Each cloud of rows lies close to a flat space through zero, with a little noise off it, and is much wider in some directions of that space than in others. After each cloud: how many dimensions does that space have?

[[ 20  -8  -7   9  -9  -1   7  -7  10   2 -21  22   4   0  -4]
 [  5 -19  10 -14  24  17  -1   5 -10  12  -8   6  10   3  -7]
 [-18  26  31   8 -10 -25  -8  22  13  -7   8 -11 -30   5 -37]
 [ -7   6  11  20 -25 -14   8  -8   7   5  10 -14  12  -2   4]
 [-18  21  16  18 -26 -14  -3  -1   4 -12  11 -12 -19   5  -3]
 [-10 -18  -4  -1 -14   4   4   3   0  -2  16   3   9  -3  17]
 [ 12 -18 -10 -15 -11  14   8 -23   6   2 -10   8  15 -12  26]
 [-14 -22  12 -20  13   9 -14  15  -3   3   4  -2   9   8   6]
 [-23  -6   7  13  21   8 -12   3  18   3  14  -2  -8 -19  -1]
 [ 23  10 -25   0 -14   7  11   0  15 -13  -9  25  -4 -28 -14]
 [-12  11  -7   7  -3   9  -5 -19  -7   3   7  -8   0 -27   2]
 [-27 -12   5  21 -12 -21  14  13  26  16  22 -11   2   9  13]
 [  8  23   8   5  -4 -17 -13  -8 -19  -9  -7 -14 -22   6  -9]
 [-19  -4  -9  13  -2   4  -9  30   4  -8  19  -6 -12 -13   2]
 [ -5  10  -2  -7  -5   8   6   9  -3  -5  -3   2  -5   7  -7]
 [-12   6  26 -11   0  -4  -9  12 -10 -14   9 -20 -25  22   3]
 [ 11  36  -7   1   1   4   1   2   3 -14  -5  -5   2  -8 -19]
 [  5  36  -9   6   9  12  10   0  -5 -11   1  -3 -10  -6 -21]]

13

[[ -5  10  -2  -8   6 -11   7   3  -6   7  -6  24   3  -3 -23]
 [-13  -4 -10  -4  -2  -1  -4  -6  11  -7  11  22 -18  20 -12]
 [-20 -21  10   1 -15  -1   0   4  -8   4  11 -16  -4  -7  -2]
 [-25 -12   8  -1 -20   4   1   7 -15  -1  17  -6 -15   3   7]
 [  9   4  18  -6  16  17 -11  11   1   9  -5 -18  19 -11   6]
 [ 15  12   7 -11  23  -8   2  -7  15  13  14   8  -2   6 -18]
 [  4  -4  -3  15   6   0   1  13 -14  -3 -10  11 -12   5   6]
 [ -7  -8   9 -11  -9   5  -2 -13  -7   4  14 -28  -1  19  -6]
 [ 17  15  -3  -2  17 -10   2   0  19   3 -10  14  12 -16   7]
 [ -5  -3  16   1  -4  -2   5  14 -25   7  -4 -14  -3  -4  32]
 [ -2  -2   6  -3   0   7  -1   4 -15   6  -9 -11  13  -1 -22]
 [-17 -11  13  -7  -5  15  -4   3 -30   5  18 -14 -23  37  -7]
 [ -1 -26   3  -1   3  -3 -12 -12  12  -6  -7 -25   3  15  20]
 [ -7 -18   5  -6   1  -5  -7  -5   6  -2  -5 -14   2   9  16]
 [  2 -16   5   8  -2  12  -4  -2  -6   5  12 -22  -3   5 -34]
 [ 15   8   1   7  -1  15  -2   3 -13  -4 -14 -20  13  -5  17]
 [ -8   6  -8  -6 -10 -13  12  -7  -7   0   6  15  -9   8 -12]
 [ -4   0  19 -14  16  19 -17   8  23   9  23  -3   1  -5   5]]

9

[[ 15  -4   7   5  -4 -17 -26 -32  -5  -6 -33  -7  48  20 -48]
 [-30   9 -22   3 -10  11   8  21  -7  17   2   4  42 -24 -56]
 [ -1  -5  -3  -4  -3 -15   7 -12   1  -6  -4  10 -16  17 -16]
 [ -3  11  20  11  -3  -7  46  24   0   3  19  -2   7   2   2]
 [  0 -27  -1  23 -36  21  15  -4  -4  10  -6 -26  -6  14 -11]
 [ 46 -23  -4  10  19  -3 -47   7 -15   8  -6  24  -3   3  -3]
 [-39  34 -29 -27 -13  -7  21   5  27 -46  13 -10   4  -6 -25]
 [ -8  14 -23  13 -14   7   2  34  -8  -2   9  13  25 -14 -43]
 [ 25  -6   8 -17  29  -3 -25  -5  11   3   9  22   0  -3  18]
 [ -6  20  -7   6  -1  14  14  -6 -12   5 -16 -11  18   5   1]
 [ -4   0 -18 -11  23  24  19  12  -5  12   1   2   0 -11  10]
 [ -2 -20  -2  -8  21  -1   4 -18  -9  37 -10 -12 -12  -2  20]
 [ -2  -9 -13 -11   6  -9  -7 -11  12   3  -5 -16 -14   7  11]
 [ 11   9  -9  -3  -2 -22 -15 -23 -19   3  -5  -9   8   3  -6]
 [-25 -13  25  20 -10 -13  19   7 -19  12 -11 -29 -30  -3  26]
 [-31  12 -15 -15   5  -2   3  16  37   4   4   5  -3  -4  -7]
 [  2  12 -13 -24  15 -11   2  -1   2 -27  13   0  30 -15 -24]
 [-14 -15 -22   5   5  -7 -15   6 -29  12 -15  -1 -14 -11 -22]]

12

[[-14  10 -10 -16  -5   4   7 -15  -1  -6   2 -12  -6  11  -3]
 [  3  14 -14  -9 -26   7  -9 -31  11   9  14 -12  -4  -9  -9]
 [-18 -28 -27 -12 -36  15 -12  19 -20  -5  -7  -2 -17   2  -6]
 [ 12   9 -23  18 -26   3   0 -26  28  19  15   3  20 -18  -5]
 [ -1  -2   0 -12   9  10   2  27 -10 -16 -17 -15 -18   4   8]
 [ -5   1  -6   1   3 -15 -11  -1   1 -20 -11 -12   2  -9   9]
 [  4  23   1  -7   9   3  16 -13  15  20  11  -3   7  17  -5]
 [-11   3   4 -22   7 -11   3  25  -2 -26   7  -9  -4  11   9]
 [-29 -25 -14 -16 -23   2  -8   9 -17  -1  -2  -8  -9   5 -10]
 [  5  -6  15  14  17   2   4  11  -4   8  -4  14  -2  20  -6]
 [ 10  25   6   1  -8   0   3 -27  19  10   2  10   6  -4  -7]
 [ 11  13   3   5  -8  16   9 -20  12  19   5   3   0  -3 -11]
 [ 19  21  -5  15   2  -6  -4 -20  23   4  -6  -5  13 -22   7]
 [  9   2  -3  10   6   7   9 -13   2  13  18   2   7   2   0]
 [  4  -7  11  -2  12   9  22  12  -1  27  25   9  12   8  -3]
 [-11 -23  10  13  10  -2   0   8 -17   9  -9  17   1  15  -8]
 [  2  -1 -14  -5 -10 -11  -9   8   2 -18   4  -4   8 -24  16]
 [ -7   2 -18 -20 -26   1  -7  16   3  -6  -4   1  -2  -9   4]]

11

[[ -3  -7  15  -8  -5  -9   2  -6 -13 -20  29 -17  -6   2  13]
 [  5  -4  13  -7  -1   0  -1 -27  -7  -7   8 -13   9   6   3]
 [ -4   2  -1  34 -13  -9  -4  11  -6 -18  16 -30  -6  -9   6]
 [ -5   5  12  -5   9 -10  -7  15  -8  -6  14  10 -11   6  10]
 [-10 -10  17  -7   1 -15  20  -2   7 -11  17  -9  -9  -8  13]
 [ -9   9  14 -13   6 -25  19 -20   8   4  -7   0   5  -1  -3]
 [ -6  27 -17   4 -19  -6  -9  14 -15  -2   3   7  -4   0 -15]
 [  6   0 -21  13 -10  22  -7  11   3  19  -1  11  -6  -3  -4]
 [ -5  19 -23  16 -11  -5  -9  15   2  23 -21  11  -4  -3 -20]
 [ 19 -30  23  40  17  28 -17   0  13 -12   6 -11   3  -3  26]
 [-14  30   0 -17 -21 -27  20 -34   4  24  -7  10   5  -3 -22]
 [ 22   1 -12  45  -4  38 -42  24 -19 -12  16  -3  -2   6  11]
 [ 10  -7   0  -1   9   8   5 -29   0  16   4 -15   4   5  10]
 [-18  42  -2  -7 -39 -34 -14  -4 -25 -13   4   1   3   6 -33]
 [ -4  10   8   9  -1 -11 -21  13  -6   2  -4  11  -5   7  -5]
 [ -1 -19  31   0  30 -14  -6  14  -2  -7  18  -4 -17   7  31]
 [ 15 -25   7  -9  10  20 -22  -3 -17 -18  11 -15   4  15  11]
 [ -8  25  -3  -3   7 -11  11   9   6  11  -7  25  -3  -5  -3]]

9

[[ -7  -8  -2  -5  -5   0  19   2   2   0   1   7  26 -13  11]
 [ -9  -6  -9 -10   0  34  -8  30   9  11  -4 -11  21  -4 -19]
 [-20   4   0  -1   5  -5 -12  36   7 -15   1  16  35  -6 -13]
 [ 15   4   5   2  -8 -14 -20  -3  -9   1 -10 -24 -23   2  -5]
 [  9  -3   1   5   9  15  13  -4   0   9  -5 -22   8  -1  -6]
 [  5   7  -1   1  -1  13  -2   5   2   6  -4  -1  -4   4  -4]
 [  8  18   3  13   5   8  10   5  11  -1  -1   8   6   4  -1]
 [ 15  -3  -2   7   2  15  -9   1   6   2  -5 -18 -18  11 -19]
 [ -8  15  -4  -6  -5   3   4  16   7   1   0   8  15  -1  -5]
 [ 13   9   5  12   7  11  10 -17   5   8   4 -13 -13   3   6]
 [ 17   2  11  17   3 -36   1 -35  -7 -12   4  -5 -33   9  13]
 [-21  -3  -2  -4   4  -5   2  21   9  -9   8   4  33  -7 -10]
 [  1   0   3  -2  -5 -13   1 -16  -4   3   6  -8 -11  -2  10]
 [ 18  23  -1  11   4  25   8   5  14   9  -4  -7 -11  15 -14]
 [ -8  -4   0  -2   2  -4   3  -4  -4  -6   3  26   1   1  11]
 [  1  14   4   4  -5 -10 -27  24   2  -7  -8 -11   2  -3 -14]
 [-11  -2 -11 -15  -7  24   5  12   9  12   4   2   7  -2  -5]
 [-18  -2   1  -4  -3  -7   4   6   7  -6  11  14  22 -13  12]]

9
